The groups are shells around one centre, one inside the other: the same stretched ball of 6 dimensions in 8 sizes.
In the rows, zero is written as 128.
Known rows, each followed by its group:
[145 126 130  99 144 113 105 120 111 133 121 148 126  99 158 154]  (6)
[136 101 124  96 117 104  99 158 118 130  88 146 118  82 132 158]  (6)
[145  80 123  97 119 132  98 173 169 139 113 108 116  79 150 173]  (5)
[147  69 141  99 128 140  79 130 134 125 141 190 110 105 126 158]  (5)
[138  88 129  84 126 112  75 168 143 141 122 119 129  94 149 177]  (3)
[140  91 142  80 130 155  44 157 135 151 166 159 140 145 174 164]  (1)
[147 103 138  88 141 117  73 138 123 136 139 147 129 108 147 173]  (1)
[143 100 133 102 130 125 100 126 115 127 118 177 115  98 138 148]  (4)
[140  91 142  75 130 147  37 167 138 154 163 144 143 141 173 174]  (2)
[130  69 131 101 124 124 103 127 131 122 122 186 110  90 132 138]  (0)
[129  63 131  85 115 127  70 168 145 137 126 154 123 102 141 161]  (0)
[114  96 131  77 135 107  73 141 113 143 140 156 143 120 174 142]  (5)
[138  82 145  79 134 132  45 144 122 140 160 176 134 132 149 166]  (1)
[100  72 127  77 131 121  78 143 135 145 153 158 143 122 188 126]  (6)
[138  69 129  93 114 137  81 169 153 136 120 146 118  96 142 162]  (4)
[101  70 131  70 132 131  60 151 140 152 169 154 151 136 198 132]  (7)
[131  94 131  89 138  93  94 130 117 127 122 152 124  89 140 158]  (6)
[121 109 128  90 138 115  97 125 112 139 133 160 136 112 176 132]  (1)
[122 100 136  94 138 114  93 102  89 126 135 212 127 118 150 122]  (6)
[132 112 139  92 143 123  83 109  95 134 145 193 132 127 161 136]  (4)
[152 112 133 104 135 110 104 122 108 123 107 168 112  87 125 160]  (1)
[130  94 134  83 141 137  72 141 142 148 163 140 140 125 186 153]  (3)
[154 113 149  94 150 127  67 103  93 128 155 201 125 129 138 160]  (2)
[139 113 147  87 155 138  64 101 101 139 178 196 139 147 173 144]  (3)
[138  74 141  87 143 142  68 130 148 138 172 161 128 121 163 159]  (4)
[133  77 137  91 136 109  85 126 124 125 135 173 119  96 132 156]  (5)
[155  98 149 101 149 145  77  95 110 126 164 210 117 127 139 152]  (3)
[148  98 150  91 149 150  60 107 114 136 178 200 130 143 159 152]  (0)
[128  88 141  89 147 136  77 106 119 135 171 194 132 131 169 134]  (4)
[120  61 136  92 127 140  81 125 131 130 152 202 122 118 152 128]  (2)
[117  91 141  64 134 145  27 160 126 161 182 158 160 164 201 150]  (7)
[150  81 127  95 115 143  83 179 163 141 117 120 118  92 147 177]  (3)
[127 105 135  83 128 108  68 142  97 137 125 174 136 119 150 150]  (2)
[115  48 125  84 111 118  81 171 155 135 121 147 122  90 144 151]  (6)
[112  66 133  83 134 124  78 129 132 136 157 178 133 118 167 132]  (4)
[123  63 121  89 110 124  90 177 158 138 111 131 121  86 150 155]  (5)
[136  74 133 103 141 122 111 107 138 120 140 176 110  87 140 142]  (0)
[136  71 113 102 116 103 127 171 173 128  85  93 107  44 134 170]  (7)
[121  95 121  94 120 100 108 146 116 130  95 153 123  84 146 139]  (3)
[140  89 117 109 124  91 138 142 141 117  77 125 102  43 120 160]  (7)
[137  85 123  91 119 144  87 176 166 148 126 111 128  99 173 163]  (6)
[122  83 118  83 113 115  87 189 156 147 106 100 133  89 168 162]  (1)
[114  60 141  75 143 134  58 127 142 142 187 175 140 135 177 141]  (7)
[124  64 129  99 121 132 102 130 135 125 128 189 113  97 143 129]  (7)
[145  91 143 101 135 136  85 109 106 123 140 213 114 116 131 142]  (2)
[129  58 143  91 133 152  69 118 134 131 172 212 122 130 151 135]  (2)
[127  89 138  76 139 120  57 146 127 145 158 149 142 126 169 161]  (0)
[139  72 124 104 121 106 116 144 144 119  96 147 103  60 116 160]  (0)
[120  90 123  92 120 117  99 149 126 136 112 154 127  98 160 136]  (5)
[161  86 146 100 138 143  73 121 128 126 150 187 112 112 125 170]  (1)
[156  93 137  97 127 130  78 149 132 131 123 156 115  99 128 176]  (0)
[136  84 147  77 138 152  37 141 128 148 182 178 142 152 172 159]  (5)
[145  80 132 109 135 123 115 113 135 118 124 175 104  80 127 149]  (4)
[125  49 132  82 119 119  69 166 154 134 134 148 122  95 137 165]  (7)
[116  91 127  76 134 119  73 156 139 150 147 126 146 118 189 150]  (3)
[147  94 138  85 141 134  66 148 147 144 156 131 132 115 164 177]  (2)

New rows. What belongs after each?
[131  88 151  75 142 155  31 127 113 148 193 202 146 167 177 147]  (3)
[114 100 137  89 141 116  85 101  87 131 147 214 135 130 165 115]  (7)
[124 102 130  88 140 117  90 128 121 140 142 154 136 113 175 140]  (4)
[115  92 123  81 135 109  91 150 140 145 135 120 140 102 184 147]  (7)
[131  91 122  87 122 124  89 174 155 146 119 106 132  94 171 164]  (5)
[139  83 135 100 124 122  92 129 114 122 117 193 111  97 123 147]  (2)
[122  51 137  72 118 155  39 180 164 153 168 149 139 136 174 160]  (7)
[125  70 126 100 125 113 112 128 133 122 116 172 111  81 137 136]  (5)
[117  69 119  91 120 108 108 157 152 133 111 129 121  77 155 146]  (5)
[120  74 148  67 136 153  23 146 127 154 195 185 153 167 187 148]  (6)
[127  54 131  84 119 159  65 171 174 148 157 142 129 119 173 155]  (6)
[122  89 131  82 135 141  73 147 143 151 161 143 143 129 194 143]  (2)
[131  69 129 100 119 115 103 137 128 120 108 179 107  81 121 145]  (2)
[149  74 135 100 135 147  90 135 159 133 149 153 114 100 149 162]  (5)
[122  66 146  81 135 139  52 121 116 135 174 214 133 141 155 137]  (1)
[125  52 126  96 116 118 101 151 151 125 114 160 110  78 131 147]  (1)
[154  91 137 101 137 149  88 130 145 134 148 158 117 108 153 162]  (1)
[130  54 143  78 132 161  45 151 161 148 187 166 135 140 174 157]  (2)
[132  84 144  90 152 117  80  96 112 125 166 199 125 117 146 144]  (3)
[135  58 135  77 116 143  47 187 167 148 148 129 131 115 156 179]  (7)
[118  49 121  98 124 114 118 140 163 124 121 147 110  69 144 139]  (7)
[130  94 132  98 145 110 108 105 118 125 137 173 121  96 151 138]  (0)
[142  71 139  92 141 116  83 126 140 126 147 160 116  93 132 167]  (2)
[149  73 148  92 143 161  61 121 144 136 183 186 123 133 156 159]  (3)
[158  90 128 102 119 129  96 168 154 133 103 121 110  77 130 183]  (3)
[127 105 142  82 139 119  61 121  91 137 150 196 139 137 159 141]  (5)
[150 112 138 100 141 106  94 113  98 122 119 179 116  96 124 161]  (2)
[153  67 141 106 136 143  94 115 144 120 147 187 103  95 123 159]  (0)
[149 104 147  96 153 137  76  96 108 130 167 199 125 129 151 150]  (0)
[136 103 148  79 139 138  43 130  99 143 165 196 142 151 162 152]  (1)
[156  98 146  93 149 129  70 116 121 130 158 173 122 116 139 172]  (3)
[139  76 115 104 119 118 127 164 173 131  96 101 108  55 146 163]  (6)
[129 116 139  90 146 106  85 101  82 129 139 200 133 122 153 135]  (3)
[122  60 139  89 136 154  74 120 143 137 177 195 128 131 170 130]  (7)
[144  96 127  98 115 139  90 164 139 139 109 143 120  99 149 160]  (7)
[122  85 125  90 133 121  98 143 145 139 135 135 130  98 173 144]  (5)
[134  47 132  93 126 129  88 148 167 129 140 149 112  86 137 162]  (5)
[129  71 132  89 128 105  87 139 130 126 124 163 118  89 131 156]  (1)
[142  91 130  82 126 143  64 181 162 154 142 103 137 113 177 178]  (7)
[110  82 132  84 137 121  83 121 117 137 153 184 137 123 175 123]  (0)
[134 120 128  87 140 101  89 140 114 140 122 130 137 102 165 160]  (6)
[138  65 133  84 122 153  62 175 173 149 153 126 130 114 168 170]  (1)
[137  67 119 105 114 119 120 159 161 125  94 130 104  59 130 158]  (0)
[115  65 129  93 122 109  98 130 122 123 120 189 117  92 135 131]  (7)
[135  81 140  86 146 129  73 123 136 136 166 163 130 118 161 156]  (4)
[128  72 118  83 109 124  81 202 173 149 109  88 130  85 164 174]  (6)
[144  70 120 111 126 115 134 139 164 119 101 130  98  50 126 160]  (2)
[146  80 130 104 124 136 102 139 142 127 119 163 108  88 134 155]  (4)
